Each cloud of rows lies close to a flat space through zero, with a little noise off it, and is much wider in some directions of that space than in others. After each cloud: how many dimensions does that space have?
(in the rows, 128 means zero)

[[136  79 129 168 122 120 129 127 103 105 117 134 153 123 160 117 126 142
  140 109]
 [123 164  90 128 105 151 146 124 137 145  87 130 102 122  81 123 147 117
  154  74]
 [113 111 141 128 120 152 121 144  92 125  99 128 132 132 128 111  89 111
  141 123]
 [122 140 113 148 113 112 122 117 155 113 154 158 132 125 142 149 110 123
  140 125]
 [115 120  94 144 144 173  90 148 172 120  84 118 124 139 150  95 128 172
  116 130]
 [125 107 145 122 153 139 125 151 135 133 120 144  99 125 133 147 109 141
  118 113]
 [134 146 144 110 132 128 121 116 123 131 160 129 111 114 129 138 111 114
  121 153]
 [130 111 110 173 104 124 136 117 147 117 113 130 154 123 123 111 161 141
  138  89]
 [115 105 152 131 151 127 120 148 116 119 106 136 135 128 136 118 124 121
  129 141]
 [159  62 138 208 127 140 119 150 150 116 111 141 162 138 164  86 160 216
  106  71]
 [126 159 108 105 115 105 148 113 105 127 132 135 121 127 107 150 128  86
  164 128]
 [118  99 135 174 147 166  80 158 149 104 101 151 141 132 164  95  88 162
  125 128]
 [131 132 131 115 114 144  93 130 125 115 157 149 126 143 162 104 103 140
  129 158]
 [112 115 105 132 139 155  85 149 162 105 123 160 112 142 165 134  77 149
  139 132]
 [104  97 103 150 111 163 111 137 121 107  86 144 119 120 150 112  95 126
  156 102]
 [142 129 159 108 157 112 135 140 120 139 147 131 117 131 122 149 127 129
  115 139]
 [109 110  86 189  85 126 135 111 100  94  88 135 173 118 127 127  92  89
  188  86]
 [100 139 156 115 129 146 118 125 146 136 131 123 117 107 104 134  99  93
  115 149]
 [122  87 177 137 160 125 108 146 169 121 135 126 151 135 116 129 128 134
  105 139]
 [130 163 130 100 127 118 156 126 168 170 143 108 115 138  91 151 165 142
   86 120]
 [ 98 142  99 126  81 133 140 109 133 130 134 140 115 116 134 149 103 101
  139 117]
 [112 153 158 124 139 148 121 138 153 150 121 126 117 117  96 121 122 118
  104 137]
 [143 117 132 114 128 141 117 139 140 138 143 116 129 154 143 115 133 170
   99 132]]
  12

[[111 132 141 112 103 135 105 105 121 148 138 108 112 125 141 138 119 108
  121 131]
 [ 98 105 114 109  85 151 131 126  98 175 176  89  49 112 183 149 103  83
  119 104]
 [150 147 171 148 177 111 117  96 145  79  75 157 205 155  71 123 136 159
  132 156]
 [126 128 128 130 140 129 128 126 123 118 127 134 134 130 118 121 132 134
  125 132]
 [111 154  83  90  79 133 123 150 129 148 151 111 102 107 168  98 144 138
  108 123]
 [121 134  99 126 149 136 142 125 117 108 126 144 130 130 124  99 134 143
  111 130]
 [102 100 103 122 126 155 142 132  95 148 167 113  65 110 154 137 114 102
  114 105]
 [174 121 216 185 206 101 110  89 156  75  59 164 229 174  41 173 116 141
  162 155]
 [ 90 153  43  74  62 151 137 162 110 161 179 101  51  85 202  69 147 128
   89 105]
 [140 138 137 140 153 118 125 112 134  88  96 148 170 141  94 110 133 150
  124 141]
 [131 163 100  96  78 117 126 152 143 144 137 121 130 109 160  98 154 154
  123 123]
 [113 166  56  87  80 136 149 162 121 137 154 120  95  96 177  65 159 148
   97 119]
 [ 95 168  54  60  27 131 129 167 128 173 172  96  66  85 206  78 151 139
  101 115]
 [126 136 127 136 148 130 132 120 124 112 119 138 143 136 115 115 126 135
  119 134]
 [128 124 147 155 194 133 122  83 113  86  97 146 160 159  73 122 115 137
  112 153]
 [126 140 164 103  78 116  93 118 152 163 131 101 131 125 140 152 119 109
  134 141]
 [140 122 185 153 169 117 105  84 140 112  97 139 175 158  79 153 115 122
  139 153]
 [155 174 101  92  51  91 128 191 185 144 117 129 159 101 158  94 164 174
  144 130]
 [128  99 124 144 147 137 146 135 106 132 141 131 104 124 135 149 118 111
  137 109]
 [129 104 233 154 147 124  77  55 132 143  99 109 160 161  85 202  88  84
  149 155]
 [172 124 179 175 182  99 129 133 156  84  79 169 211 157  67 152 136 153
  164 142]
 [ 98  70 145 157 178 165 134  85  76 140 155 119  69 137 120 173  87  73
  118 117]
 [164 153 110 135 136 106 155 173 157  97 106 164 174 124 116  96 164 175
  142 123]]
  4

[[184 127 138  88 114 102 132 158 101 163 139  89 113 159 137 153 136 124
  164 141]
 [137 143  88 122 164 133 104 164 129 148 123 147 155 129  95  95  79 131
  126 143]
 [ 70 141 115 170 144 172 121 134 149 167 109 152 115 139 161 180 145 161
  107 170]
 [151 124 176 121 116 144 129 127 104  99 121 140 120 120 153 128 140 140
  115 128]
 [113 135 106 141 125 132 124 131 153 121  99 112 124 122 161  83 103 121
  120 103]
 [115 144 160 177  98 135 136 101 128 122 164 110 131 136 147 150 137 159
   90 130]
 [171  97 133 106 120 128 101 136 114 122 113 114 122 106 110 106 192 106
  156 147]
 [117  96 102 140  92 167 108 136 170 142 139  71 150 189 142 133 169 154
  138 161]
 [137 132 121 145 127 126 121 134 143 156 127  99 139 149 109 140 121 154
   88 143]
 [146 155 162 148  88 132 121  98  88 122 180 132 122 102 150 151 102 140
   90 133]
 [108 155 147 110 122 108 108 118 127 106 130 137 131 109  95 105 101 151
  131 127]
 [133 109 108 152 122 141 124 134 122 126 106 155 139  81 102 100  99 108
  124 128]
 [146 137 101 104 165  93 165 145  99 141 128 146 134 132 124 137  91 126
  131 113]
 [170 116 148 114 140 133 110 145 103 140 136 138 127 128  92 120 190 117
  134 139]
 [112 135 110 124 125 110 109  97 119 128 111 140 123 100 114 112 102 137
  105 120]
 [141 127 151 119 127 121  92 103 109  90 132 157 154 109 164 109 131 145
  135  93]
 [ 66 161  90 141 127 109 164 141 125 129 169 141 122 141 172 127  33 132
  103  89]
 [161 132 185  93 140 115 119 115  82  93 128 128 101 131 147 122 155 132
  134 153]
 [122 129  75 103 137 116 139 153 112 171 130 149 124 125  97 149  76 123
  109 129]
 [105 123 107 123 117 128 160  95 137  78 194 120 163 127  84 131 156 135
  104 121]
 [128 125 119 101 152 124 119 136 108 126 164 141 130 139 138 154 143 125
  118 140]
 [146 135 148 129  80 168 115 104 146 112 137 100 129 122 147 126 152 123
  134 133]
 [121  88  90 148  58 166 103 100 175 118 145  81 156  91 120 139 199 127
  110 138]]
  17

[[115 110 135 116 148 119 132 117 132 121 137 128 105 149 124 114 137 155
  111 129]
 [125 134 134 111 143 125 142 118 122 123 127 113 120 128 136 123 120 146
  144 138]
 [145 154 158 193 112 122  77 158 214 160 145 181  93 170 135 193  90  56
   23 136]
 [139 152 114 126 117 138 141 126 105 135 119 105 172  76 137 124 118 100
  191 120]
 [157 211 168 145 142 137 137 129 189 160 122 125 108 115 174 192  44  72
  137 162]
 [140 158 142 140 130 135 130 134 145 139 125 131 121 124 146 154  95 110
  131 141]
 [141 165 148 134 139 130 132 128 157 147 127 124 119 121 152 156  88  96
  131 142]
 [133 138 131 138 119 137 125 141 135 128 122 137 120 136 127 144 118 130
  117 137]
 [124 107 115 143 119 122 106 132 126 128 140 134 146 124 115 113 154 105
  117 105]
 [127 128 131 124 140 124 129 116 130 128 132 117 131 122 135 120 128 117
  137 122]
 [137 163 154 118 155 126 136 117 155 145 128 118 113 123 157 149  87 104
  137 141]
 [118  95 110 134 117 120 111 134 119 118 135 140 135 136 106 108 160 133
  110 110]
 [146 175 140 155 114 142 127 146 155 148 116 140 127 119 144 174  84  96
  125 147]
 [112 104 118  88 148 119 151  99  90 110 128  98 138 113 124  79 157 166
  174 116]
 [131 146 149 131 141 128 126 126 157 136 131 135 105 143 139 149 101 120
  110 141]
 [138 144 134 151 111 135 116 147 152 138 124 146 125 136 132 158 111 107
  101 137]
 [121 118 126 112 143 121 135 112 121 124 134 110 137 119 131 106 139 128
  148 116]
 [120 108 133 130 130 124 116 136 145 125 132 150  99 167 117 130 139 148
   77 134]
 [123 126 118 101 133 132 155 119  94 116 114 106 139 112 129 109 137 163
  175 130]
 [139 145 131 160 109 131 108 144 151 144 130 141 139 118 128 154 114  80
  110 126]
 [116 123 128  94 153 124 149 106 110 118 127 101 132 113 134 100 132 148
  163 121]
 [141 156 153 155 132 125 108 134 179 152 138 143 112 138 147 167  94  78
   93 137]
 [136 149 149 137 142 122 119 124 163 145 136 131 107 136 146 148 100 101
  109 135]]
  4

[[ 98  94 131  97 147 128 101 172 132 138 184 101 120 116 181 128 182 154
  129 104]
 [171 147 132 147 121 142 141  93 127 120  87 154 122 163  88 122  93 135
  105 128]
 [115 113 126 122 133 112 103 147 132 131 155 116 115 126 160 122 154 142
  108 127]
 [ 64  77 127  92 149 111  85 202 138 140 222  77 121  75 201 127 207 139
  149 117]
 [121 128 124 130 130 128 130 136 123 126 138 126 127 128 133 128 135 124
  133 128]
 [120 118 129 122 141 147 128 136 129 123 135 124 137 135 133 129 147 142
  142 110]
 [121 127 124 137 119 107 127 140 128 131 138 119 126 110 137 128 135 109
  126 137]
 [ 98 107 130 105 144 140 118 154 125 132 159 111 132 111 155 124 163 134
  151 119]
 [ 92 102 127 110 134 123 118 161 129 130 170 103 128 103 168 128 164 119
  143 127]
 [ 95  91 127  93 151 133  89 173 139 144 187 101 117 119 183 123 192 159
  127 105]
 [172 154 123 156 116 109 123  94 128 123  93 159 114 166 110 115  87 140
   72 134]
 [ 87  95 136  75 164 186 134 150 125 121 156 107 153 118 151 142 190 150
  198  90]
 [151 155 128 146 106 127 163  91 111 118  82 145 140 129  78 130  82  96
  132 145]
 [112 127 146 118 132 158 167 120 109 119 115 132 159 103  96 142 121  97
  194 130]
 [128 136 129 138 118 126 137 124 119 125 119 130 137 118 111 129 116 116
  142 133]
 [143 132 127 131 120 115 114 128 137 129 132 131 108 142 143 122 124 146
   89 128]
 [106 112 130 112 137 138 124 146 123 133 148 115 139 104 140 135 156 121
  163 122]
 [128 137 126 152 111 101 130 126 131 124 130 124 122 110 123 124 115 107
  115 145]
 [131 129 130 123 134 149 154 114 122 116 108 130 148 123 100 139 122 117
  163 128]
 [161 131 120 126 139 130  87 122 148 142 131 148  94 190 150 120 131 187
   59 102]
 [134 130 131 124 134 139 122 125 127 131 117 134 129 140 128 127 127 137
  125 118]
 [144 137 135 136 125 133 131 119 133 120 115 140 129 141 116 130 112 130
  117 130]
 [131 141 136 125 128 157 166 105 116 118  98 138 149 128  92 135 110 107
  161 137]]
  3
